Each new row is followed by what is left after taking away its nearest point in the smallest flat space through zero that holds the last named rows.
(in the rows, 128 means zero)

Q_604 (3 x 13):
[[111  82 101 135 125  73  98 106 160 154  95 172  69]
 [122 129 108 122 109  91  94 113 131 152 100  99  95]
 [105 140  96 130 109 151 156  84  92  98 105 170 101]]
New rows:
[108 150 109 136  90 158  93 159 139 120 168 160 143]
[107 149 104 135  85 147  83 156 141 127 161 153 134]
[ 88  97 104 133 133 168 133 154 160 104  93 137 111]
[ 94 110 110 128 130 168 125 162 157 109  96 107 121]
[ 97 135  96 119 167 159 142 110 126 160 160 134 130]
[ 99 134  96 117 165 148 131 113 131 169 157 121 127]
[172 142 168 167 108 157 140 107 148 107 141  88 139]
[163 124 154 171 106 139 133  94 157 113 126 113 113]

Q_814, 3 rows:
[[126 113 155 145 180 133 121 126 113 124 157 147 172]
 [ 89 166 105 116 178 126 125 127 140 139 170 148 130]
 [108 102 146 147 144 128 145 115 146 164 116 137 176]]
New rows:
[130 125  63 115 160 110 126 124 115 130 120 134 104]
[141 101  82 127 155 112 129 121 110 132 108 132 123]
[147 144  92 193 115 149 153 149 127  63 121  88 134]
[124 148  88 195 131 147 161 143 142  84 125  96 150]
[131 132 144 128 133 123 130 124 159  86 155 112 124]
[126 127 144 130 126 122 137 120 168  98 144 110 129]

Q_849:
[[105 152 135 100 158 145  92  90 160 139 183 134 166]
 [ 93 178 150 106 138 135  69 136 112 151 170 138 120]
 [170 144 108 109 191 137 102 121 106  97 112  75 110]]
New rows:
[128 124 184 124 128 129 125 110 149  93 151 124 106]
[132 120 183 129 123 126 131 116 144  91 142 123 100]
[133 130 104 127 114 114 146 113 132 125 142 132 180]
[134 144 107 126 116 111 131 132 108 125 134 125 157]
[130 193  94 122 142 128 117 139  75 103 130 102 101]
[118 164  94 133 116 127 151 119 113 111 139 128 134]
[129 128 186 128 128 134 132  63 140  90 115 143 145]
[129 137 190 132 121 129 125  84 117  92 104 141 123]
[126 134  91 106 113 128 104 155 125 124  93 123  86]
[118 126  91 103 113 133 111 133 152 128 111 133 113]
[129 133 139 114 124 118 133 126 116 120 136 120 112]
[128 128 138 115 122 119 139 120 124 120 138 123 119]

Q_454 (3 x 13):
[[110 200  84  74  82 124  82  77 102 126 138 128 112]
 [137 206  41  90 133 102 143  50 106 115 147 134 144]
 [105 109  63  79  83 180  88 128  99 121 164 142 151]]
New rows:
[165 154  90  97 109 157 146 101 158 149  83 139 118]
[164 130 112 109 111 165 145 123 164 152  79 138 116]
[151 150 149 161 141 143 134 143  94 128 152 166 112]
[148 153 141 154 135 147 128 140  90 127 156 167 113]
[101  91 132  92 122 143  88 145  94  94 101  85 143]
[116 112 131 106 149 117 117 126 101  92  94  83 145]
[ 93 108 152 163 119 131 122 136 136 155  86 170 105]
[ 97 122 114 151 124 130 132 114 128 149  98 175 119]
[ 85  97 151  96 128 150 167 132 158 123 164 123 105]
[ 88 121 145  92 131 136 170 115 157 122 161 121 101]

Q_17:
[[111  68  99 136 186  87 127 159 136 144 133 116 124]
 [143  71 155 170 196  89 163 114 206 144 193 146  76]
 [ 83  78  94 118 155 117 131 116 113 129 210 183 138]]
New rows:
[138 147 139 163 126 133 105 171 179 177 149 169 180]
[135 150 133 158 121 135 100 177 169 176 138 164 187]
[125 147 146 131 150  96 142 115 144 101 171 179 130]
[128 156 137 125 145  94 130 137 128 103 124 149 141]
[121 102  96 121 108 171 134 121 154 127 157  93 107]
[123 106  95 120 106 171 131 126 151 127 145  85 109]
[112 154 104 154  86 127 101 129 155 139  92 153 141]
[109 136 102 160 103 117 106 129 165 143 108 159 134]

Q_932:
[[100 111 165 124  88 179 152 100 152 139 149 100 117]
 [159 139 161 105  81 181 113 117 159 125 142 149 175]
 [147 156 151 139  95 142 121 118 146 123 168 130 119]]
New rows:
[135 143 182 111 123 124 172 125 177 128 138 142 125]
[133 138 163 111 147 102 170 136 163 127 120 146 125]
[186  62  96  56 199 138 135 124 199 123 115 152 181]
[173  87 109  95 185 121 148 111 202 122 168 124 114]
[151 103 208 133 124 130 115 161  97 178 165  81 122]
[159 100 193 126 141 117 107 172  88 176 146  93 137]

Q_232 (3 x 13):
[[161 119 160 111  82  73  99 156  99  98 184 127 105]
 [136 125 124 173 131 144  80 170 169 105 157 156  99]
 [167 142  71 185  84  86 121 122  87  75 152  85 125]]
New rows:
[161 138 138 104 147  99 116 150  93 135 127 126  83]
[152 143 119 121 163 120 122 142 106 140 109 126  89]
[159 167 161 111 165 136 117 132 151 141 160  83 113]
[160 171 147 120 165 137 124 124 146 139 153  74 118]
[161 149 166 112 126  99 147 125 126  85 157 145 131]
[148 154 147 129 146 125 155 116 142  94 135 146 139]
[ 91  93 114 154 116  98 110  96 159 149 108 106 101]
[ 93  90 126 142 111  90 108  99 154 150 114 108  99]

Q_72:
[[132 145  58 119 127  94 138 138 127 102 105 131 127]
 [206 170  58 122  93  86  84 204  99 131  81 147 139]
 [170 111  84 114  66  98  82 112 134 110 158 154 130]]
New rows:
[148 165  68 139 124 114 144 135 133 121 145  99 137]
[143 153 114 145 126 137 139 127 134 137 161  96 137]
[109 165 108 149 132 161 160 123 111  93 126 177 151]
[122 159 124 150 118 167 143 123 110 102 137 182 153]
[173  69 156 111 121 147 154 137 127 109 136  94  92]
[173  79 134 109 127 137 161 146 124 103 122  93  92]
[115 157 115 115 130 198 124 113 100  97  98 115 139]
[125 150 115 113 114 196 111 107 102  96 110 121 140]

Q_769:
[[187 199  66  72  61 126 136 150 134 139  83 132  65]
 [129 167  96  87  46 136  80 118 145 137  94 124 109]
 [202 181 120  91 114 147 124  77 108 130 126 108 112]]
New rows:
[137 119  70 117 154 108 121 120 150 118 130 102 100]
[125 110  80 123 157 111 111 111 150 117 136  99 112]
[135 138  94  63 116 134 142 117 120 105 142 165 142]
[117 120 105  77 130 132 142 120 121 103 150 167 154]
[158 118 193 117 136 132 101 136 164 119  95 118 124]
[158 118 187 118 138 128 110 149 166 119  92 122 117]

Q_861:
[[122 100 136 162 125 115 141 153 115 115 106 132 150]
 [163 137  95 161 127 120  99 116 101 141 140 171 161]
 [119 157 123 160 170 114 129 114 179 168 185 114 112]]
New rows:
[132 133 119 123 132 132 129 152 147 125 151 117 125]
[137 128 117 122 125 133 126 154 135 119 142 124 132]
[107 144 128 139 111 123  95 122 150 128 102 108 142]
[109 145 126 139 110 123  93 120 148 129 103 111 143]
[139 126 133  98 110  93  73  93 101 110 131 126 132]
[121 117 146 123 125  81  90 107 121 114 136 110 130]
[114 133  76 140 138 154  92 129 129 125 129  74 167]
[109 129  82 133 135 156  97 133 129 119 122  68 163]

Q_2:
[[106 133 130 146 117 137 117 142  87 107 132 111  99]
 [114 136 152 147 146  98 143 123 111 114 124 157  77]
 [119 149 162  95 147 109 123 135 127 135 127 131 116]]
New rows:
[105 130 152  95 129 131 139 135 149 151  75 153 104]
[106 118 128 116 110 151 135 137 139 143  78 139 112]
[129 141 193 126 189  98 125 165 143 130 144 167 134]
[133 120 151 157 157 134 117 168 131 119 149 142 154]
[142 151 130 125 128 134 122 128 127 127  87 112 129]
[143 148 127 134 128 132 127 124 128 125  86 118 125]
[137 134 142 113 111  88 143 100 189 173 140 146 186]
[107 138 141 144  94 101 130 118 132 142 145 124 144]
[153 127 136 104 130  84 129  63 136 137 131 131 154]
[138 127 130 120 116  98 118  75 104 121 135 112 139]

Q_697, 3 rows:
[[165 128 157  94 139 151  79  83  91 171 115 113 127]
 [141 131 149 127 126 115  81 116  64 177 146 152 120]
 [141 188 175 102 147 113 100 127  95 183  93 128 119]]
New rows:
[135 129 138 135 165 167 132 126 116 116 150 155 127]
[132 138 140 134 167 164 138 132 121 115 144 154 127]
[145  88 121 110 139 137 115 148 141 157 101 117 162]
[134  95 119 121 136 122 121 164 137 157 107 129 159]
[130 102 168  83  94 102 167  88 156 129 159 167 162]
[128 116 175  81  97  96 167  93 153 136 152 169 160]
[165 160  94  91 118 157 123 130 147 168 119 169 101]
[157 148  81 102 112 155 132 137 153 155 131 175 102]

Q_773 (3 x 13):
[[123 151 118 169 135  82 119  74 113 129  98 151 154]
 [114 164 198 170  95 119 132 124 125 107  96 172  50]
 [ 95  52 203 126 113  81 144 119  92 100 129 153 135]]
New rows:
[111  85 116 112 136  63 127 115 129 121 130 119 128]
[121 120 108 115 131  89 124 129 146 126 127 116  98]
[135 150 134 126 144 121  97 140 165 123 151 127 140]
[129 139 147 128 141 112  99 137 159 118 149 133 140]
[134 138 152 108  92 121 134 116 145  86 160 129 117]
[139 145 130 111 101 117 130 105 146  93 158 124 135]
[134  87 130 159 111  74 153 161 122 147 136 151 105]
[145 108 101 157 118  89 148 163 133 157 138 140 109]
[124 128  78 128 126 123 124 144 128 155 137 143 129]
[116 119 103 132 118 116 128 145 122 147 134 153 117]
[193 112 134 148  94  96  84 111 117 120 122 126 125]
[197 108 130 135  94 111  85 126 123 122 131 117 121]

Q_524, 3 rows:
[[170  88 110 153 113 114 164 112 121 158 125 188 118]
 [141 113 143 142 144 145 107  91 142 136 179  88 109]
 [119 121 134 113 138  51  88 122  87 130 168 124 175]]
New rows:
[134 128  91 119 124  93 115 119  95 154 103 114 136]
[135 131  94 124 126 122 119 114 112 152 102 100 118]
[110 167 147 161  88  85 155  91  99 139 108 108 116]
[111 168 149 163  89  97 156  88 106 139 109 101 109]
[172  91 161 133 139  85 169 122 113 115 133 161 171]
[152 116 171 126 146 126 161 130 135  97 125 122 156]
[114  90 102  97 163 117 142 101 145  93  98 120 162]
[120  85 103 103 164 125 144  94 150  97 104 118 154]
[171 114 173 157 157 108 111 153 162 156  94 107 120]
[165 119 172 151 156 100 109 161 157 152  88 110 128]
[ 88 100 171 108 113 117 128 114 128 140 160 164 158]
[ 85 108 171 110 111 145 137 119 143 135 146 158 143]

Q_985, 3 rows:
[[129  46  87 158 126 163 130 155 160 134  92 120  93]
 [118  61  79 152 115 166 147 145 109 110  91 140 101]
 [ 91  61  74 143 136 155 116 190 109 113 103 115  86]]
New rows:
[174 113 163 133  96 160  93 132 136 121 115 118 115]
[161 126 162 125  98 155  90 140 112 111 121 119 117]
[130 164 126  48 110 124  69 138 125 116 139 158 107]
[146 133 115  64 100 142  84 125 143 119 120 166 101]
[142 185 151  89  93 116  95 129 130 160 131 125 136]
[138 143 122 104  85 139 106 139 124 151 108 131 119]
[127 140 170 147 146 129  98 159  86 138 142 122 147]
[143 117 163 160 136 143 113 143 101 141 127 131 145]
[124 132 116 110 113 139 119 182 128  88 126 110 147]
[144 135 126 114 105 141 130 157 145  95 123 117 156]

Q_518:
[[136 111  89 169 167  88  95 116 149 117 112 127 113]
 [136 149  89 103 199 125  66 160 163 128  59 164 111]
 [140 103  86 100 115 116  87 121 102 138 135 154 103]]
New rows:
[ 86 167 162 103 148 116  83 127 167  97 158 109 140]
[ 90 151 151 101 131 109  77 117 151 100 174 111 133]
[124  99 136 156 133 107 137 170  93 153 116 138 162]
[124 101 135 149 134 110 133 173  92 154 113 142 161]
[111 132  99 109  88 162 162 156 163 110 126 158 141]
[114 120  84 133  96 142 154 145 167 105 129 153 135]
[126 128 145 124 173 102 126 133 147 148  83 164 116]
[125 114 154 125 137 103 145 118 125 151 115 155 118]

Q_115:
[[135 103 159 129 155 146  57  75 110  84 123 112 137]
 [181 197 162 121 148  90  57 123 122  44 131 148  76]
 [176 119 115  76  98 116  88 139 120 154 152  98 142]]
New rows:
[143 166 167 140 100 132 156 191 169 167 132 113 147]
[137 147 186 149 120 148 122 156 159 141 125 106 154]
[166 126 107 118 195 149 161 108  82 102 157 120 155]
[168 135 101 116 189 142 173 121  86 109 159 124 150]
[108  81 111 141 137 162 146 128 128 174 112  95 160]
[137 131 123 138 142 134 124 140 130 134 115 113 125]
[ 71 140 137 127 129 155  92 138  72 148 149 129 123]
[ 78 154 133 124 124 146  98 150  75 149 151 134 115]

Q_830:
[[ 75 142 128 162 154 158 176 132 130  99 138 103 114]
 [144 149 131 138 150 126 137 129 136 139 132 148 157]
 [146 120 136 115 115 123 135 158 142 123  97 109 186]]
New rows:
[ 94 108 156 109 148 150 111 133  94 116  93 135 128]
[105 117 156 112 157 146 109 129  96 125  98 150 135]
[103 158 100 111 170  97 139 145 116 184  95 118  94]
[106 151 102 105 161  95 138 153 118 181  85 109 105]
[ 93 137  90 152  91  88 155 167 132 117 109 108 181]
[100 142  84 152  96  81 133 140 120 134 133 137 141]

Q_744:
[[141 115 138 156 176 146 103 105  41  67 167 108 133]
 [164 179 131 164 146  96  82  86  68 124  83  94 100]
 [115 168 146 155 168 121 129 124  59 109 141  84 114]]
New rows:
[102 141 151 156 172 123 112 111 131 193 135  88 142]
[116 109 143 148 163 135 102 105 145 183 141 110 154]
[126 140 122 125 128  93 142 136  82 129 149 100 110]
[137 116 113 114 111  98 136 134 110 132 144 123 118]
[ 97 177 130 131 128 134 126 169 145 122 126 131 108]
[120 152 123 133 127 142 104 152 139 104 127 145 115]
[117  93 193  95 107 127 124 129 120 120 113 136 120]
[117 104 195 100 110 121 122 127 113 123 107 129 115]

Q_690:
[[ 90 132 153  73 155  97 132 102 137 138 159 136 120]
 [200 133 144 113 169 114 119 184 140 132 173 109 118]
 [169 131 143 139 114 147 148 154 128 124 139 114 138]]
New rows:
[161 111 161 157  92 121 115 122 109 115 126 131 202]
[142 110 154 138 120  96  93 113 113 121 132 139 189]
[112 119 131 111 166 130 113 109 150 103 168 153 109]
[127 118 127 138 139 154 125 116 144  97 152 148 120]
[170  99 163 102 168 133  95 125 143 146 130 122 125]
[147  97 157 119 139 149 106 105 136 142 106 127 134]

Q_737 (3 x 13):
[[131 102 136 202 142 166 109 158 122 123 166 122 145]
 [121 157 181 112 130 168 106 177 141 137 139 140 116]
 [112 154 124 128 148 143 121 105 165 158 221 161 117]]
New rows:
[125 146 137 141 162 136 162 135  89 164 172 102 138]
[128 147 138 123 154 126 167 135  83 159 143  96 136]
[105 139  85 136 142 129 135 107 150 109 126 129  89]
[107 139 103 140 140 143 127 131 145 105 113 125  90]
[ 99 106 123 152 136 125  91 111 125 154 113 173 132]
[ 99 111 129 139 132 123  91 116 124 153 100 172 129]
[110 131 141 140 131  48 109 150 116 163 124 186 128]
[112 124 143 153 132  54 106 158 111 159 122 182 132]
[131  83 144 129 111 169 126 128 104 131 133 143 103]
[130  88 135 114 110 156 133 112 107 134 132 146 100]

Q_606 (3 x 13):
[[141 141  77  96 137  88 158 124 170 114 170 156 119]
 [116 115  90  94 161 114 122 164 161  73 156  58 154]
 [151 114 106 157 150 100 144 115 128 169 153 159 116]]
New rows:
[ 99 123 140 173  83 128 104 124 103 135 140 109 118]
[102 130 118 155  86 113 115 125 123 123 157 116 116]
[ 99 177 152 132 107  80 111 134 104 112 102 114 123]
[108 166 136 143 125  65 117 134 108 124 118 115 122]
[184 152  91 128 113 100 166 130 109 143  97 116 156]
[178 152 101 126 109 110 158 134 104 136  87 104 160]

Q_225, 3 rows:
[[151 122 131  92  93 138 109 115 113 132 165 113 128]
 [120 181 139 103 148 166  82  95  85 148 125 124 130]
 [120 157 124 111  86 132 117 176 158 121  40 130 131]]
New rows:
[141 130 132 132 112 208 156 107 128 114 146 172 102]
[138 128 130 137 110 203 162 117 138 111 132 175 102]
[175 143 141 147 124 133 106 138 110  97 136 136 131]
[171 141 140 155 130 129 112 142 115  95 130 139 131]
[128 142 133  69 100 178 149 146 160 160 157  99 176]
[111 140 132 104 141 169 168 144 165 159 149 111 175]
[134 129 102 120 130 130 135 122 118 107 112  62 123]
[131 128 102 127 140 128 139 120 118 107 114  64 123]

Q_478:
[[127 105  72 155  98 153 123 158 126  53 125  96  76]
 [130 149 124 148 110 161  98 176 161 107 142 127 104]
 [ 90 138  85 185 137 115 114  86 121 134 144  76  91]]
New rows:
[144 138 173 193 133 119  85 152  87 112 129 120 111]
[151 124 178 175 136 110 101 143  74 112 119 128 124]
[133 145 123  87 115 120 120 130  98 137 132 136 136]
[126 150 114 101 113 124 112 131 102 133 137 126 124]
[119 114 153  98 173 103 119 125 103 115 136 129 185]
[112 123 135 123 163 118 102 142 116  97 145 113 159]
[129 144 141 143 127  87  95 121 114 131 103  92 135]
[140 139 145 131 120  95  97 139 117 118  99 102 137]
[111 130 135 139 161  95 128 128 138 144 123 130 130]
[119 122 129 134 151 105 130 145 139 122 119 133 124]

Q_915, 3 rows:
[[112 111 116 102 100  97 156  93 121 120 118  90 112]
 [176 132 165 111  97 108 126  55 131 146  86 117 169]
 [138 123 117 142 131  95 137  66 149 102 137  98 129]]
New rows:
[113 129 105 130 135 138 166 149 151 151 108  82  98]
[137 139 120 141 142 145 151 139 159 157 103  95 118]
[116 110 144 135 162 120  69  95 112 138 126 139 125]
[102 104 138 122 153 118  78 105 103 140 124 133 114]
[108 172 144 106 143 165 116  95 125  59 179 106 122]
[112 173 159  86 126 174 116 106 111  79 159 114 130]

Q_171, 3 rows:
[[173  83 184 133 178  93 162 120 128 102 109 139  95]
 [206  90 219 107 138 114 140  87 181  92  99 175  66]
 [170  61 152 100 122  63 115  80 184  91  46 148  77]]
New rows:
[120 135 113 138 106 102  76 109 170 127 123 110 128]
[130 137 137 152 137 109 101 124 148 127 146 109 129]
[131 151  98 130 121 126 128 102 122 128 125 126 109]
[137 148 109 134 132 125 137 105 117 126 129 127 106]
[135 122 139 173 119 149 128 139 134 165 129 111 131]
[137 113 137 169 117 138 124 133 141 161 116 112 126]

Q_483, 3 rows:
[[130  57 151  67 112 105 134  65 122 115 115 113 110]
 [149  98 138  99  77 148 127 113 129  99 167 159 157]
 [165 101 140 121 116 103 175 136 118 119  99 139  81]]
New rows:
[155 112  81 127 107 130 136  64 132 107 108 106  84]
[149 141  71 148 110 146 124  85 136 110 123 113 104]
[ 71 110 105 160 148 149 124 129 132 110  63 136 146]
[ 89  97 110 152 125 153 135 131 130  97  73 153 148]
[130 112 133 133 149 132 116 111 115 118 145 116 146]
[141 117 132 142 148 129 129 125 113 118 139 122 135]
[ 97 103 156 137 141 131 126 140 131 115 130 154 100]
[ 94 108 154 139 141 136 120 141 132 115 136 155 107]

Q_871 (3 x 13):
[[161 134 101 110 108 155 172 134 141 123 134 171 128]
 [118 142  94 140 105 122 142  85  96 135 127  93 117]
 [104 138 128 104  95 150  87  83 170 107 146  60 155]]
New rows:
[124  73 131 119 148  81 164 153 155 124 112 140 122]
[117  81 117 115 129  88 162 126 157 120 117 113 126]
[ 89 153 129 108 105  78 128 125 114 118 126 133 167]
[ 98 152 129 104 106  83 136 134 118 117 126 149 167]
[139 148 126  71 193 122 172 155 124  86 137 128 142]
[125 152 121  78 188 114 163 135 112  88 136 100 140]
[132 129 187 155 132 137 190 130 153 135 164 130  87]
[123 132 185 155 126 136 180 116 153 133 166 109  89]

Q_820 (3 x 13):
[[112 123 100  82 111  89  76 126 162 117 120 142 102]
 [ 86 140 126 102 117 111 146 161 161 142 133 136 100]
 [ 52  77  84 106 126 106 139 158 127 158 100 129 127]]
New rows:
[ 91 129 168 137 108 144  95  87 133  83 151 125 147]
[ 70 122 164 137 109 144 111 100 132  94 148 124 147]
[105  86 118 172 162 142 165 164  96 147 167 150 156]
[130 110 119 144 148 121 118 149 127 123 176 162 133]
[161 166 115 167 134  94 155 102 123  97  96 101 127]
[134 156 103 154 130  83 158 116 131 106  90 104 120]
[146  90  97 124 140 117  96 146 166 131 166 116  91]
[151  91 109 145 148 135 121 148 150 137 169 109 103]
[124 115 125 137 118  87 164 124 156 117 159 102 107]
[136 104 120 145 122  91 154 111 142 113 154  99 119]
[ 92 143  94 120  91 149 124 151  89  98 159 160 151]
[104 151 100 123  91 152 121 146  90  93 163 160 151]

Q_357:
[[ 53 124 149 146  85 155  73 144 132  89 135  54 134]
 [ 85 137 132 152  96 117  47 119 177 121 114  98  78]
 [115  95 125 122 186 183  38 138 210  84 113  79 143]]
New rows:
[104 109  91 101  95 137 139 132 101 172 102  93 144]
[118 106  84  98 113 136 127 127 122 176  95 103 136]
[101 105 161 120 114 104 101 172 128 126 156  95 152]
[131 108 151 115 130  89 114 162 135 144 150 127 140]
[105 146 149  87  83  95  91 135 153 119 146 143 112]
[125 135 146  74 110 110 115 141 144 115 150 150 139]
[166 112 101  98 150  98 137  94 123 119 101 170  99]
[126 108 115 104 126 117 125 107 109  96 110 129 116]
[170 172 105 104 148  90 119 137 120 112 107 130 140]
[148 172 112 109 132  96 110 142 114 102 111 110 144]

Q_314, 3 rows:
[[124 153 143 146 134 117  96 129 121 140 160  88 140]
 [188 118 119 156 143 159 112 109 135 120 149 128 154]
 [104  97 110  73 128 117 157  89 140 196  92 118 108]]
New rows:
[119 136 123  71 193  89 124  99 129 123 136 150 123]
[130 143 127  87 194  95 116 108 127 104 146 154 130]
[193 139 125 111 110 139 146  74 136  63  76 132 134]
[154 163 141 106 107 111 130  82 127  84  89  97 128]
[139  63  92 131 117 113  90 128 121  96 138 132 105]
[124  71  97 127 116 103  85 129 118 106 141 118 102]
[157 131 120 104 122 122 102 129 131  98  73 124  89]
[158 139 125 110 126 119  89 126 129 107  86 106  95]
[131 129 127 109  63 155 112 125 117 132 117 120 123]
[135 131 128 114  64 157 108 126 116 129 122 118 126]
[144 145 126 128  94 122 132 116  63 128 135 130 124]
[147 139 122 124  95 124 136 111  65 133 131 132 123]
